The rows of a group lie close to one hidden flat surface of 9 dimensions, which may be shifted away from zero. Surfaces can cross.
(in the rows, 128 means zero)
Some rows, each with its group after it:
[ 98 197 128 105  79 160 162 125 140 162 122 134 114  89]
T
[209 107  75 166 172 152 142 149 150 101 156 123 159 138]
V
[114 109 141 147 147 134  85 121  64 119 138  94 200 128]
Z
[ 84  77 157 140 113 128  96 110 155  70 108 130  92  95]
J
[135 119  96 165  81  96 160 179 134  99 115 119 125 118]
T
[169 184  91 106  96 108  87 154  98 184 131 116 118  79]
D
[119 160 151  87 102 154 192 114 168 145 121 156  92  97]
C
[160 129 152 154 158 158 132 133  87 179 140 132  98 144]
K
[ 91 175 103  95 123 158  75 113 138 137 122 106 166 115]
D
[104 143 110 100 126  69  83 107 180 133 157 176 159 173]
C
[136 162  69 162  88  51 184 193 119 144  99 122  82 164]
T
[151 155 134 159 121 166 105 132  84 169 153 126 129  78]
V
[140  93 132  79  88 157 159 135 121 123 108  53  70 143]
W
[112 114 131 138 137 102 100 107 164 116 156 170 144 152]
W
[153 105 103 112 155 164  87 125 124 118 109  69  81 126]
C
[153 148  69  75 147 104 173 118 131 124 129  72 122 176]
T
[151 113 107 119 127 174 127 130 104 114 111  55  88 109]
W
[ 74 131 116 156 105 106 120  96 127  72 139 113 111  74]
W
[139 138 163 161  95 129 192 162 118 140 111 172 123  72]
D
[102  93 122 170 147 111  92 154 148  67  93 138 171 125]
V
[129 116 122 103 167  71 131  82 111 113 117 116  50 132]
V
[119 169 123 145 155 184 130 103 147 137 147 152 145  98]
C
[168 172  99 156 194 148 148 121 132 112 114 163 139  47]
V
[100 125 147  86  91 140 145 126 179 115 104 138 117 122]
D
[143 189  93 103 127  70 173 146 128 129  91 151 126  74]
Z
[ 99 101 159 144 140 134 110  80 108  93 143 121 118  87]
J
[117 102  93  97 123  86 126  98 133  59 130  81 142 100]
D
[137  92 131 130  57 116 112 143 119 115 147 102 114  93]
V
[114 124 152 150 119 165 140 133 112 136 137 121 138 131]
J
[124 118 130 171 156  88 185 130 142 114 130 170 110 176]
J
[139 140 155 109  87 147 193 133  97 159 128 110  95 114]
C
[132 132 114 189 147 168 105 106 119  99 164 126 136  67]
D
[175  86 118 171 151 152 180 129 120 106 158 109 109 147]
C
[110  73 125 121 102 114  65 101 135 103 158  93  92 150]
W
[ 74 148 131 151 127 142 119  94 177  96 132 162 107  90]
V
[112 166 184 121 113 175 153 123 104 161 117 157 160  54]
Z
[146  91 158 136 138 116  67  80 130 136 202 164 128 128]
Z
[167 119 184 148 123 150 177 154 101 166 124 174 122 102]
D
[137 121 102 168  83 103 146 151 168 122 156 158  95 130]
V
[183 159  93 138 180 115 136 130  44 162 140  93 138 134]
T
[131 152 149 138 107 163 168 145 168 152 132 182 139 116]
Z
[129 141 102 147 170 105 145 142 104 145 104 107  82 196]
J
[190 150 108  66 206 180 117 115 130 141 109 113 181 116]
T
[157 141  68 121 164 110  81  96 177 107 132 133  42  93]
C
[115 136 121 125 103 145 100 168 190 151 100 153  99 162]
T
[129 158  90 110 161 144 120  97 174 131 138 137  87 147]
Z
[124 114 122 107  77 101 112 108 126 117 147 103  62  86]
W
[184  92 135 101  79 147 133 145 105 142 151  83 131 116]
V
[124 160 109 166 127 118 116 141 166 146 130 178  99 130]
W
[158 150  99 137 184 168 173 157 110 136  88  99 140 157]
K
[148 105 142 161 125 136  69 125 157 130 171 174 151 105]
J
[152  95 151 130 187 174  51 112 104 134 141 124 168 133]
D
[ 45 114 133 164 101 126 124 153 137  98  86 108 133 175]
W
[134 109 105 115 104 104 169 130 122 123 146  81 105 187]
T
[129  94 131 144 112 120 126 133 157  96 116 138  75 102]
Z
[110 102 124 159 139 167 123  80 121  79 156  89  72  88]
Z
[ 92 123 146 193 206 115  95 105  68 114 117 140 143 134]
K
[132 171 122  88 140 141 143  99 108 142 124 114 134  84]
C
[172 114  93 148 204 120 140 114 181  74 125 173 133 104]
C
[172 136  72 159 148 112  98 106 112 137 191 110  93 128]
J
[100 143 138 138 112 122 135 159 119 121 101 137 189 114]
K
[102  75 144 137 153 110  93 153 182  68  69 161 139 133]
K
[119  96 168 123 160 127 121 109 142 111 131 167 174 130]
J
[156 108 110 148 146 148 120 113 146 122 139 116  39 127]
K
[114  99 107 172 109 119  72 150 154 109 123 124  80 146]
K
[113 153 114 110 131 149  85 133 101 161 137  89 181 178]
Z
[158 138 125 165 190 137 159 154 133 150  97 166 104 163]
K
[110 106 142 127 163  97  48 108 106  90 107 132 153  67]
J
[160 137  82 135 110 115 163 141 154 116 139 122  95 121]
T
[118 106 123 107 105 161 126 107 163  87 154 104 150 109]
T
[129 141 137 108 123 113 121 159 130 156  99 144 149 144]
D
[103 141 156 123 123 162  78 123 172 134 115 179 140  82]
T
[ 74 117 147 103 144  75 139 112 123  91  77 131 118 141]
V
[149 155 125  87  96 127 123 125  84 182 170  96 163 147]
Z
[116 161 158 122 169 125 113 116 139 161 106 190 126 124]
J
[138  80 106 119 122 158 129 124 137 105 143  57  95 187]
C
[111 110 122 126 139 158 182 110 175  84 124 123 115 154]
W
[143 139 113 188 136  87  72 196 113 149  93 167 159 125]
J
[134 109 129 140 105  98  59 146 126 105 102 139 105  37]
W
[152 110 142 132  58 154  91 151 114 166 142 104  64  87]
K
[184 105  99 141 192 161  92 132  96  99 117  89 163  84]
W
[150 118 149  73 112  89 135 161 101 133  71 117 135  95]
Z
[102 155 112 162 107  61  95 130 153 149 179 194 170 171]
C
[ 97 176 136 102 147 178 164  90 141 135 139 132 169 122]
K
[153 150 138  90 132 109 130 111 123 154 130 153 114  86]
D
[ 84 148 110 118 135 138 147 108 135 101 131 102 174 161]
D
[ 90 148 138 148  87 119 146 141 104 132 130 123 149 123]
V
[146 120  96 128 107 127 146  90 122 102 182  85  91 101]
K

New rows, each followed by its group:
[172 105 146  86 119 118 109 153 136 177 132 139 140 182]
W
[106  95 159  95  77  96 112 151 104 111  91 106 145  97]
W
[ 96 118 121 167  88 103  83  86 126 114 178 121  48  94]
V
[179  95 122 112 134  76 126 158 159 149 143 166 152 205]
W
[148 140 159 109 176 193 209 100 129 116 117 139 143  78]
Z
[125 167 126 123 136  67 166  99  85 163 129 137  51 122]
V
[ 98 145 114 153  98 113 128 145 147 124 108 138  87 111]
W
[111 155 121 149 104  87 119 176  90 159 105 132 158 151]
W
[ 95 119 133 164 141 114 127 128  65 105 102  93 126 106]
J
[111 151 119  90 140 116 191  58 119  97 155 108 129  93]
D
[144 141  97  89 171 141 137  73 149 121 140 104  64 123]
Z
[101 118 129 100 104 106 207 133 188  83 116 146 158 158]
C
[121 115 120 136 161 110 118  85 103  75 158 117 192  91]
W
[182 103 100 110 148  82  97 139  92 126 105  89  68 110]
C
[164 146 110 127 137 158  32 138  92 166 140 107 149  89]
D
[113 108 123 126 120 132 172 149 118  87  87  83 141 138]
W
[178 117 164  55 127 141 119 112 123 176 153 140 155 127]
W
[ 76 142 152 125  98 159 101 134 167 144 133 155 179 156]
K
[ 45 124 151 146  96 111 129 121 159  99 108 157 142 130]
W
[169 102 109 110 126  70 120 114 143 103 140 139  85  93]
D
[104 118 154 173  84 101 139 176 101 148 137 150 194 181]
C
[111 149 155  71 138 157 128 110 195 146 117 179 134 134]
C
[181 100 116  80 184 108  83 144 156 110  56 133  80  93]
C
[139 108 104 128  64 124 172 191 132 134 119  84 131 195]
D
[118 144 124 108 147 132  86 119 160 147 103 145  75 125]
J
[145 140 110 119 131 203  98 157 129 157 120  85 152 158]
T
[116 169  89 179 147 153 126 118 119 147 150 117  94 161]
K
[144 119  91 173 123  69  95 170 161 126 123 165  98 155]
W
[154 137 148  93 138 114 104  86 126 165 178 164 124 115]
Z
[119 142 142 100 103 118  80 126 134 164 129 150 108 116]
Z
[186 101 127 147 119 141  97 146 132 170 165 139  73 156]
V
[ 90 165 113 158 197 124 120  68 130  91 117 150 106  79]
V
[123 140 122 145 149 140 138 151 130 133 105 138 165 156]
W
[130 120 121 107 150 192 162  79 165 107 156 102  91 139]
W
[133 116 132 122 143 143 119 107 161 134 168 147 141 179]
C
[113 169 137 149 127  87 131 133 136 148 148 200 189 125]
C
[108 173  92 132 147 105 113  91  72 121 116  81  66  70]
J
[129 150  67  92  69 133  96 114 182 121 158  90  72 111]
D
[146 143 119 124 134 142 140 152 182 152 135 166 156 188]
Z
[209  74 159 105 122 138 159 146 155 151 136 154  81 135]
K
[136  86 111 163 130 140 126 133 143 121 154 105  77 196]
J
[144  77 121 171 129 153  77 154 155 125 156 128 130 183]
V
[129 152 125 150 181 126 145 105 100 164 141 134  80 179]
J
[151 160  64 123 155  84  73 165 122 145  85 116 110 140]
J
[132 116 132 144 157 126  59 102 169 125 166 185 137 126]
W
[120 112 107 175 120 150  90 103 161  92 166 132 103  94]
V
[106 150 117 104 107  59  71 125 112 157 148 139 167 164]
C
[114 136  96 186 143 132  92 181 113 137  93 111 134 184]
W
[114 188  94 137 139 177 162 120 161 146 143 138 130 136]
Z
[113 139 163 131 130 127 109 132 120 130 104 164 147  70]
Z
[133 115 148 128  89 134 135 139 125 169 147 129  92 167]
C
[146 116 123 130 111 124 141 139  68 143 138  73 114 141]
C
[ 98 130 123 150 144 163 114  71 200 129 183 161  56 177]
V
[124 143 103 189 130 104 119 119 105 115 136 134  53  71]
K
[130 157 123 143 101 103  83 149 136 167 129 166  92  96]
W
[102 105 104 191  99 115 154 144 176  97 171 150 158 194]
C
[111 118 143 138 105 130 111  97 171 138 187 165 105 151]
K
[134 114  98 174 103 129 124 168 117 118 128  97 122 155]
J
[176 107 124 144 157 156  92 136 101 124 137 109 144 100]
V
[ 82 171 103 169 116 124  73 134 133 136 149 146 181 140]
C
[ 80 132 127 114  49 147 149 119 166 136 153  98  84 169]
T
[137 143  98 169 138 146 141 126 118 113 144 116 126 111]
C
[118  67 172 113 129 132  65 136 209 105 107 189 122 133]
W
[169 136  90 148 134  92 173 139 137 120 171 149 174 158]
Z
[140 128 115  98  67  83 156 114 104 134 156  92  69 103]
W
[152  99 136 160 166 174 140  93  83 103 173  92 155 111]
D
[125 115 143  95 156 170 120  95 117 105 122  93 158 102]
V
[ 96 152 146  95 130 151 198  75 121 117 157 116 168 131]
W
[ 92 149 163 146 181 156 114  74 125 117 109 163  90  65]
K
[ 97 125 122 146 109  93 142 165 113 131 109 115 162 202]
W
[136 142 131 179 108 165 149 161 117 168 150 137 135 163]
J
[124 170 125 116 121 117 195 106 144 137 151 161 136 117]
W
[117 142 117  89 148  55 153 158 102 120  62 122 177 157]
T
[149 102 130 142 148  77 127 135 124 125 133 152 106 155]
T
[110 105 133 145 146 131  89 141 150 136 101 131  54 183]
J
[156 148 103  96 145  56 108 133 168 141 114 181 108 131]
Z
[ 92 103 111 165 126 109 108 119 111  89 101  79  38 130]
J
[123  77 112 145  83  64 136 190 127  97  90  98 127 177]
C
[128 133 144 108  88 133 184 130 152 128 128 142 119 108]
T
[130  89 138 149 154  96 123 130 120  83 109 136 133 110]
K
[100  89 162  95  90 140  99 104 177 106 155 142 153 132]
K
[130 144 130  90 145  95 161  86 110 137 130 119  65 119]
V
[ 98 142 145 105 100 155 164 128 118 148 113 102 120 157]
W
[141 112 152 116  89 155 125 123 202 160 171 179  91 164]
K
[ 95 146 163 136 125 153  75 152 135 144  88 168 156  87]
W
[ 59 131 128 159  67 102  68 132 112 117 116 106  85  99]
W
[ 34 133 136 190  71 107 111 124 117 127 159 123 129 183]
V
[ 89 140 102 163  97 114 129 148 111 123 113  94 103 152]
W
[158  73 112 127 158 132 118 118 162  65 129 110 118 110]
W
[113  94 146  92  66 124 123 119 124 103 132  94 120  86]
V
[153 133 130  88 150 160 130  87 164 139 168 144 148 144]
J
[120 122 138 120 128 173  89 124 138 139 126 114 102 130]
W
[123 146  86 156 131  48 134 124  97 113 134 126 105 127]
T
[129 116 118 176 158 139  94 131 101  92 130 118 174  99]
D
[153 108 148 109 141 134 113 131 191 135 131 187 131 142]
W
[122 145 118  92 104 102 176 104 114 130 151 107 143 143]
C
[168 103 185 123 119 151 187 163  62 155 116 113 181 129]
T
[154 170 105 146 168 122 122  89 131 147 189 171 155 113]
W
[ 57 152 144 143 148  69 134 116  71 129  88 128 123 147]
V
[175 100 119 144 160  91 178 147 178  97 114 184 103 136]
K
[179 122 111 161 198 129 106 133 140 110 115 161 120  93]
C
[175 140 139  99 139 107 142 122  73 163 127 117 104  92]
C
[ 90 164  60 153 116 165  62 120 175 110 150 101 135 138]
D
[106 119 121  98 137 121 186  96 137 101 141 100 148 181]
D
[134  98 142 101 152 167  95 108 156  83 108 123 135  73]
V
[129 119 120 122 108 139 126 123 156 102 119 121  89  81]
K
[145 137  68 175 153 102  79  93  94 126 199  94 116 151]
W
[178 135 111 148 204 168 106  99 123 150 155 139  90 130]
V
[153  86 143  98 193  96 108 101 100  90 105 122 143 103]
Z
[109 111 123 218 132  95 161 164  73 110 112 113 115 159]
J
[123 123 116  70 128 160  87 111 168 123 115 106 114 128]
J
[180 101 136 147 123 161 107 175 138 169 141 143 137 175]
V
